All groups share one centre, and each spreads out both ways along 13 directions, with some noise.
(in the rows, 128 means zero)
Some rows, each with its group after it:
[117 122 138 151 122 143 117 131 144 126 144 129 142  94 132 145 113 131
 149 192 115 104 132 155  85]	Q_652
[145 149 136 146 135 126 102 115  92 121 154  99 146 110 165 162 141 100
 132 160 125 139  98 130 163]	Q_287
[137 116 100 158  82  98  78 134 114 179 139 145 127  82 138 107 128 140
 142  90 153 116 117 123 153]	Q_545
[122 124 145 136 133 102 126 133 121 125 115 121 131 140 117 112 120 119
 122 150 176 126 115 137 184]	Q_534
[213 161  25  94 109 149 147 152 115 182 108 144  89  58 105 157  92 123
 103  73 214 107 143 157 142]	Q_534
[148 162 130  84  88 129 107 119 109 164 150 134 140 121 176 136 157 104
 133 164  98 142 147 160 128]	Q_287
[117 114 122 111  94 153 174 123  85 108 101 116 117 114  75 130 139 109
 134  73 171 144 137  95 116]	Q_652
[108 133 104 202 114 119  71 150 100 165 179 131 114 142 181 116 155 134
 131 169  68  91 118 139 145]	Q_652
[135 165  89 170 142 161 110 136 127 134 107 138 102  97 167 127 135 140
 128 124 121  84 120 107 140]	Q_496
[134 128 151 116 142 107 147 106 172 119 135 142 109 131  96 118 111 182
  87 124 153  97 121 142 129]	Q_652
[195 191 113 150 134 154  96  98  90  96 145  81 132  90 165 176 154 122
 106 110 172 130  98 100 192]	Q_545
[110  94 126 133 101 135  85 114 133 173 140 140 137 121 145  87 126 139
 159 134 113 136 124 100 102]	Q_496
[113 111 120 134 163 141 106 127 151 120 109  94 110  86 113  69  95  98
 117 156 191 157 122 174 150]	Q_287
[124 107 134 164 122  56  76  99 142 144 154 123 120 138 158  76 137 164
  90  77 121 138  82  94 223]	Q_652
[ 88  99 187 119 130 123 134  99 139 131 126  89 165 142 134 126 144 123
 150 172  99 158 105 122 125]	Q_534
[135  96  94 136  83 127 127 121 144  72 124 137 139 145 156 104 126 132
 149  85 117 155 112  82 164]	Q_496
[124 126 121 149 133 126 134 140 110 105 116 113 161 122 153 127 124 115
 132 164 110 124 102 127 157]	Q_545
[133 122 119 121  99 112 114 143 135 115 138 115 159 127 149  91 117 113
 105 190 114 145 153 165 153]	Q_652
[108 106 116 136 117  73 146 147 121  96 122 145 126 117 104  83 114 126
  94  97 132 125 115 160 165]	Q_545
[153 125 116 137  85 128 138 124 167  47 146  90 118 136 124 109 101 135
  62 187 145 141 188 129 179]	Q_534
[120 152 133  99 129  71 119 138 100 149 119 205 129  82 130  90 119 120
 104 102 127 102 127 162 124]	Q_652
[128  90  82 123 113 165 144 134  90 111 155 111 108 192 125 100 142 113
 134  99 110 160 106 108 135]	Q_496
[141  91  78 146  85 170 132 134 111 141 148 110 131 119 116 105 118 152
 127 147 142 107 113 127 115]	Q_652
[136 126 112 108 140 136 134 128 125 216  96 137 119  85 104 132 114 155
 121  89 141 106 129 105  91]	Q_545
[113 114  98 148 100 102 176 166  77 144 123 149 122 169  92 123 154 148
 133  92 134  83  88 153 160]	Q_287
[133 146 117 131 128  95 123 148 117 118 124 139 124 146 133  88 131 132
  89 117 132 119 139 152 175]	Q_652
[118 143 102  97  71 152 103  96  99 160  86 147 127  72 184  61 161 113
 137  81 108 144 130  73 144]	Q_287
[100  65 134 121  88  83 150  88 175 140 128 138 127  97 131 123 103 157
 126 129  96 127  84  94 156]	Q_496
[ 95 122 130 171 132 128  95 161  99 167  84 159 166 121 152 104 140 124
 192 114 122 103 110 102 116]	Q_534
[123 124 105  99 126 137 161 130  66 167 126 136 120 129 129 132 138  98
 133 133 117 125  91 134 138]	Q_652
[147 133 112 124 148 116 137 159 144 191  75 108 147 113 130 139 100 130
 114 147 137 122 155 122 150]	Q_545
[110 142 154  68  91 101 176 136 122 153 114 138 134 166 123 157 169  94
 161 135 111 149 143 183 135]	Q_287
[170 135 100 123  98 114 112 102 136 128 158 141 127  72 156 142 104 151
  87 134 115 109 121 105 143]	Q_545
[124 170 155 173 131 125  69 145  81 112 104 110 133 108 115 114 168  88
 164  80 232 142 137 146 165]	Q_287
[135 146 109 110 117 157 122 132  97 156 132 139 131 100 126 117 149 135
 132 101 116 114 127 154  74]	Q_534
[125 106 135 104 121 134 155 141 156 179 104 133 158 139 133 149 104 136
 161 203 119 110 124 143 113]	Q_545
[163 166 108  77  88  90 169 127 129  89 159 118 107 160 134 158 164 105
  90  96 104 160 148 194 177]	Q_287
[143 134  80  97  66 122 134 116 130 157 132 151 103  89 138 123 152 137
 132  56 113 128 126 142 122]	Q_287
[122 138 109 148 114  91  98 180 152 101  78 157 170 104 163  74 105 114
 126 137 105 133 182 142 145]	Q_496
[128 118 145 154 117 109  91 123 152 126 121 138 145  80 150 129  85 127
 124 180 135 123 161  81 139]	Q_545
[157 151  94 184 136 128 154 190 127  79  81  96 192 161 148 118 117 161
  91 180 117  84 137 130 192]	Q_534
[151 146 108 143  92 151  94  99 107  90 151 147 104 110 138 108 151 141
 133  68 170 121 107  98 145]	Q_496
[130 134 140 169  84 124  85 129 133  92 143 123 181  63 153 116 117 145
 116 182 102 105 158 133 100]	Q_534
[131 104 104 139  95 123 130 132 121 178 124 121 136 126 126 120 137 157
 138 113 134 107  95 121 147]	Q_287
[134 104  93 114  45 152 127 101 158 149 138 171  92 142 140  96 138 178
 150 109 141  98 122  89 135]	Q_496
[137 119 119 157 129 127 105 131  28 141 166 128 145  96  86 128 139 125
 134  74 184 110  63 139 113]	Q_496
[135  97 159  96  98 137 155  95 105 204 111  79 174 122 124 161 134 143
 136 169 129 135 105  62 142]	Q_652
[138 155 136 100 140 146 126 122 137 125 106 162 116 129 143 124 117 119
 129 149 138 120 160 102 115]	Q_534
[114  89  55 197 170 154 162 160  94  97 124 113 105 128 126 119  94 123
 116 130 107  97  63 109 156]	Q_287
[162 153 134 104 152 123 159 168 145  82  83 144 215 131 146 140  91 129
 131 207 133 104 126 173 133]	Q_496
[131 143 118 137 139 119 165 183 194 137  38 104 145 175 128  97 113 158
 106 173 146 104 183 136 191]	Q_496
[137 108  86 146  65 150 114 148  75 158 155 101 140 139 129  86 143 136
 114 156 133 119 136 133 149]	Q_652
[ 99  96 107 160 118 130 128 127 104 135 123 141 102 130 128 112 135 123
 157  82 124 127  92  86 141]	Q_534
[126 114 117 123  89 105 117 146 132 151 130 151 139 138 115  71 122 155
 113 129 145 109 139 158 137]	Q_545
[128 105  43 150  97 141 172 143 138 106 130 150  73 163 136  90 126 166
  99  98  94  87 101 119 171]	Q_496
[138 135 126 140 124 125 122 127  86 163 127  92 163 118 143 152 160 116
 163 130 152 125  55 157 173]	Q_545
[120 114 152 118 152  91 102 126 118 204 143  98 146 105 145 113 100 109
  90 228 111 135 131 148 157]	Q_545
[141 136  84  94 154 192 168 103 107 142 145 123  76 108 126 130 119 121
  98 158 117 108  96 140 102]	Q_287
[166 155 113  99  73 112  84 110 102 124 179 118 163 125 187  96 164 119
 113 154 111 146 102 184 174]	Q_545
[143 133 183 105 129  89  90 110 146 160  98  88 201 146 148  88 143 158
 110 132 145 154 121 114 181]	Q_534
[121 137 109 151 109 103  96 171  99 155 101 117 164 124 153  70 140 106
 135 160 151 127 126 182 188]	Q_287
[136 124  73 166 159 126 146 161 107 183 109 143 108  71 128 168  85 126
 112 136 115  80 117 104 129]	Q_545
[ 93 120 127 144 141 100 166 183 122 133  67 144 162 115 121 144 113  88
 172 165 129 114 121 171 138]	Q_496
[109 143 144 106 104 141 136 111  92 138  69 129 153 128 159  91 160 113
 139 119 125 137 128  64 163]	Q_287
[113  88 130 115 127 101 129 148 135 161 126 117 148 148 109  74 106 140
  97 152 110 142 146 145 127]	Q_496
[132 111 120 101 128 108 169 137 141 159 103 147 139  97  98 143  94 140
 125 140 149 103 111 152 121]	Q_534
[152 143  94 156 108 149 151 159  95 119 106  92 143 151 126 132 142 141
 101 128 136 108 145 106 167]	Q_652
[138 117 116 138 124 151 157 118 106 114 115 121 107 108  59 125 126 160
 123  61 217  97  86 123 127]	Q_652
[101 135 105 131 115  96 115 143  70 122 158 168 113  88 144  92 134  82
 119 140 105 117 102 198 134]	Q_287
[129 124 140 112 140 122 138 114 117 170 117 145 133 106 116 140 117 137
 138 132 156 106  91 124 126]	Q_534
[128 112 111 161 117 139 108 129 143 152 163 110 149 119 172 140 116 143
 132 215  69 105 113 136 122]	Q_652
[125 117  85 162 119 129 113 128  95 163 148 136  96  98 129 102 131 150
 100  92 112 101 106 112 133]	Q_496
[137 129 112 129 115 137 121 124  93 164 135  92 134 142 142 129 163 119
 148 114 141 140  79 144 166]	Q_545
[149 135 118 138 162  83 119 164  99 132 119 110 182  90 117 100  92 139
  53 137 115 120 143 156 137]	Q_496
[111 152 125 145 127 148 129 161  81 142  79 150 134 131 117 106 149 113
 161 111 173 101 131 130 129]	Q_287
[113  80  96 151 101 138 115 153 132 184 102  63 144 159 156 122 136  87
 188 149 133 186 119 118 187]	Q_534
[ 96 120 137 135 138  96  83 138 116 155 161 146 105 158 143  63 142  96
 144 156 141 142 102 205 164]	Q_652
[ 90  80 132 135 124 112 128 142 142 140 108 114 129 161 126  74 111 125
 119 152 107 150 150 109 149]	Q_545
[113 106 138 169 101 113 108 131 128 128 120 138 145  73 110 128 107 139
 150 141 170 102 123 120 125]	Q_534
[128 149 117 169 120 113 109 138 106  49 137 105 164  87 181 134 129  85
 111 172  78 144 127 137 164]	Q_534

New rows. What belongs after each?
[122  89 122 102  85  97 127 126 165 173 146 112  91 170 117 104 121 120
 126 146 154 166 157 149 178]	Q_545
[113 123  98 152 154 123 130 164 177  90 103 137 115 164 153  98 116 114
 141 133 108 138 138 155 157]	Q_652
[119 128 150 143 125 122 157 135 113  74  91 113 178 145 107 114 147 143
 143 105 166 117  78 143 160]	Q_545
[100  97 124 114  85 107 119 103 115 121 162 178 138  80 143  99 122 133
 137 120  80 119  91 141  89]	Q_545
[122 144 154 167 164 108 151 142 121  86  79 142 169 105 124 154 107 144
 131 144 151  79  93 101 154]	Q_534
[118 137 174 148 157  90 119 144 120  98 108 112 157 128  99  84 103 136
  76 182 181 109 147 143 169]	Q_545
[134 129 110 108 139 120 146 129  81 152 111 138 132 113 130 121 127 106
 132 109 145 125  78 131 158]	Q_652
[137 134 130  96 127 137 136  70 114 106 128  89 106 108 130  80 138 129
  68 113 158 154  98 103 191]	Q_287
[118 160 130 148  93 102  82 120 146 147 113 143 118  68 179 111 138 116
 134 147 132 116 149 129 169]	Q_496
[114 135 127 130 126  70 121 137 121  62 134 151 142  93 163 106 111  81
  96 151  85 151 133 158 170]	Q_534
[164 212 106 151 171 140 144 168 102  50  85 171 152 116 155 132 119 139
  83 141 124  64 150 119 143]	Q_534
[152 132 155 137 109 138  97  83 114 163 131 114 143  93 116 137 138 177
 125 100 188 104  99  70 135]	Q_287
[123 140 140 158  71 109 119 167 126 119 114 124 155 132 113 100 136 151
  93 150 124 105 218 125 122]	Q_652
[165 188 107 106 127 149 113  98  74 113 114 126 136  58 173  86 141 121
  64 134 140 109 105 117 174]	Q_287
[133 134 114 125 118 116 164 190 109 144 120 120 146 226 113 100 140 138
 109 187 133 103 147 184 172]	Q_287
[ 99  96 146 167  93  90 164 143 116  49 110 100 180  52  88 158  98 104
 126 147 134 129 126 146 126]	Q_652
[111  75 111 143  91  69 147 160 160 145 107 137 159 137 123 104  98 148
 132 145 121 118 111 149 175]	Q_545
[ 67  77 131 139 116  91 167 164 144 109  71 165 150 126  98 105 112 112
 181  98 122 129 111 152 117]	Q_545
[128  90  62 164  79 118 113 185 122 193 114 137 167 100 152 105 102 135
 155 170 101  99 128 152 130]	Q_534
[154 128  41 146 119 147 157 164 117 117 111 148 114 113 159 137 102 121
 115 126  89 103 126 108 148]	Q_534
[154 149 137  99 134 148 127  97 101 141 133 111 164 101 146 125 143 151
 102 139 113 116  89 124 117]	Q_545
[138 136  87 139 132 132 157 184 119 125  93 104 155 183 137  98 132 132
 108 155 113 115 138 162 173]	Q_534
[123 100 143 103 130 104 151  98 151 136 134 132 110 120 128 144  88 109
 120 186 142 141 109 113 172]	Q_534
[127 118 132 107 119 101 144 123 152  91 102 173 147  92 125  84  85 155
  80 128 109 112 157  92 117]	Q_287
[141 155 143 118 114 120 123 116 124  60 128 121 142 128 135 111 142 116
 114 118 158 146 128 145 162]	Q_545
[ 88  75 160 133 116 123 155 117 150 153 119 144 125 142  87 117 106 163
 147 161 153  95 110 106 115]	Q_534
[ 96 114 133 116 120  98 161 125 100 126 119 137  94 153 101 106 145 115
 110  81 127 141 126 116 159]	Q_652
[125 127 189 129 131  98  90  82 114 154 139 128 138 114 108 109 135 161
 118 122 199 111  87 100 165]	Q_534
[152 115  63 141 113 116 165 148  90 162 162 109 135 143 144 141 130 148
  94 162  87  85  58 168 179]	Q_287
[123 126 152 123 153  70 132 141 133 152 115 102 160 107 114 103 101 138
  69 177 126 120 134 173 165]	Q_496
[133 107 121 147 102  70 110 124 107 121 184 122 148 120 150 136 125 128
 101 151  87 129  86 148 174]	Q_287
[131 146 115 134 133 154 126 137 100 109 112 123 144 134 142  97 144 126
 121 121 120 124 125 123 131]	Q_545
[147 130 113 116 121 139 141 145 149  96 120 104 141 148 123 100 112 132
  98 169 150 133 152 164 154]	Q_652
[148 114 118 115  63  79 110 131 147 152 148 134 149 138 133  91 132 172
  96 115 121 123 148 140 159]	Q_287
[142 130 106 117 107 110  88 141 111 189 127 164 147  94 157  92 119 131
 130 134 128 112 127 137 129]	Q_534
[135 135  80 120 156 124 175 156 111 111  88 147 106 155 115 107 121 125
 112  74 143 115  97 139 173]	Q_652
[154 124 130  97  98  87 102 122 146 167 117 113 179  74 133 105 116 141
 109 108 146 151 134 150 143]	Q_534
[125 131 109 144 153 112 104 149  99 207 116 120 113  87 131 130 113 104
 120 134 136 125 135 130 142]	Q_545
[131 116 110 143 120 120 139 113 133 109 118 157 119 106 129 119 109 161
 109  89 120 101 111  68 136]	Q_534
[178 154  59 103  94 176 115 133 103 174 162 155  98 111 145 108 125 150
  95 145 124  89 157 142  96]	Q_534
[111 108  86 101 116 146 129 153 166 161 116 132 115 119 159 117 113  79
 168 163  86 165 158 178 100]	Q_287
[134 121  82 139 115 129 137 161 119 147 104 112 114 155 129 106 139 122
 130  93 137 138 134 130 169]	Q_545
[105  90 131 107 126  77 168 154 158 158  88 180 159  96 110 121  73 138
 138 164 119  96 119 155 114]	Q_534
[112 113 122 132  95 125  87 106  72 124 192  50  98 159 142  82 188  69
 121 113 132 209 104 180 194]	Q_534
[135 144 111 124 112 112 141 173  87 132  62 148 206  57 153 147 101  88
 150 158 112 116 141 129 123]	Q_652
[103 125 153 112 117 123 113 110 111 163 162 116 111 154 148 119 153 102
 128 182  97 149 135 140 135]	Q_652
[107 123 139  99 117 120 129  79 167 111 139 151  96  85 148 119 117 126
 116 132  97 141 127 113 115]	Q_496
[150 115 121 121  94 140 110 116 148 138 109  47 159 125 137 123 148 130
 132  96 143 185 143 106 161]	Q_534
[ 90 128 135 102  85 111 146 130 158 139  86 144 105 115 150 135 135  76
 166 146 115 157 172 131 148]	Q_496
[ 87  85  88 143 143 102 150 122 158 141 142 109  67 140 144  74 111 134
  62 133  37 141 126 121 162]	Q_496
[111 123 116 142 101 144  95 138 118 132 119 118 167 122 166  86 160 132
 144 100  62 148 141 111  95]	Q_534
[112 136 148 137 125 103  97 114 128 173 148 156 101 135 142 114 147 154
 114 113 101 104 135 104 129]	Q_652
[115 164  95 117 144 136 134 156  98  83 111 195 104 139 162  86 138  95
 119 103  74 121 159 132 107]	Q_534
[108 129 108 156 121 138 143 174 117  95  88 110 119 145 102 111 138  91
 155 106 175 145 155 159 152]	Q_534
[157 184 145 122 120 145  99 154 128  77  98 108 178 156 173 109 146 100
 134 191 155 148 179 150 167]	Q_545
[102  95 102 161 170  90 169 193  86 177 105 114 137 128  65  99  98 140
  81 120 122  91 113 171 129]	Q_496
[155 114  87 135 115 102 108 174 213 107 115 124 146 129 137 106  81 135
 115 138 119 155 202 167 132]	Q_287
[152 170 104 131 122  95 153 179 111 113  53 141 177 100 118  84 121 150
  86 118 176  80 133 169 187]	Q_287
[129 130 111 112 110 119 129 134  85 178 140 163 152 102 148  88 119 140
  96 195 103  78  98 163 129]	Q_287
[149 140 101  80  56 140 121 116 162 160  96 162 115 109 131  88 146 165
 125  52 137 129 187 100 106]	Q_287
[139 114 128 145 100 108  98 132 146 177 126 133 129 106 123 130 106 142
 136 146 175 115 145 115 150]	Q_545
[ 86  76 158 127 119  86 149 110 152 114 139 136 137 154 135  98 107 136
 113 182  84 131 103 111 159]	Q_534
[130 119  90 141 106  78 165 166 136 111 113 150 146 108 121 153 117 128
 132  95 105 111 111 170 145]	Q_287
[156 126  74 162 103 155 161 170 136  83 107  74 138 161 121 122 124 144
  96 147 135 121 157 131 175]	Q_534
[110 134 121 133 132 147 157 146 105 125 128 112 125 142 141 158 137  91
 139 183  87 128 132 142 125]	Q_652
[125 126 105 123 158 154 166 147 138  83 109 116 110 165 128 120 109 102
 110 153 112 147 150 125 138]	Q_287
[124 141 131 123 141 108 153 152 131 110  89 133 161 108 144 147 112 101
 129 162 101 130 139 139 139]	Q_652
[100  95 156 125 141 132 143 120 139 185  98 168 124 131 114 140 101 142
 175 165 157  92 101  82 116]	Q_534
[118 108  87 135 110 123 143 152 105 137 156 183  99 124 102  97 111 153
 106 116 113  79 125 152  94]	Q_287
[133 112 120 103  81 100 157 121 111 156 129 114 113 125  90 123 131 137
  95 101 161 132 139 124 166]	Q_496
[161 163 135  80 152 177 147  87 128 115 105 104 109 111 114  97 120 152
  67 139 187 119 134 105 142]	Q_287
[124 120 127 115 125 102 173 144 156  96  87  99 152 151 137 158 125 101
 137 127 108 163 133 132 177]	Q_287
[145 153 128 162 129 141  63 149 145 108 101 146 150  89 148 113 106 123
 147 115 159 134 190  93 100]	Q_287
[150 137 105 136  87 115 158 156 140 150 104 149 152 148 126 115 125 178
 130 184 173  51 101 171 185]	Q_496
[110 120 165 130 118  61 119 157 109 165  95 112 160 101  76  98 119 118
 108 115 190 138 161 162 158]	Q_496
[203 180 101  69 102 134 108  95 115 149 210 107  96 132 177 143 137 112
  61 205 124 140 143 183 175]	Q_545
[169 139  65 149 160 149 144 172 163 106  79 108 149  98 135 106  73 149
  85 160 147 101 142 150 155]	Q_287
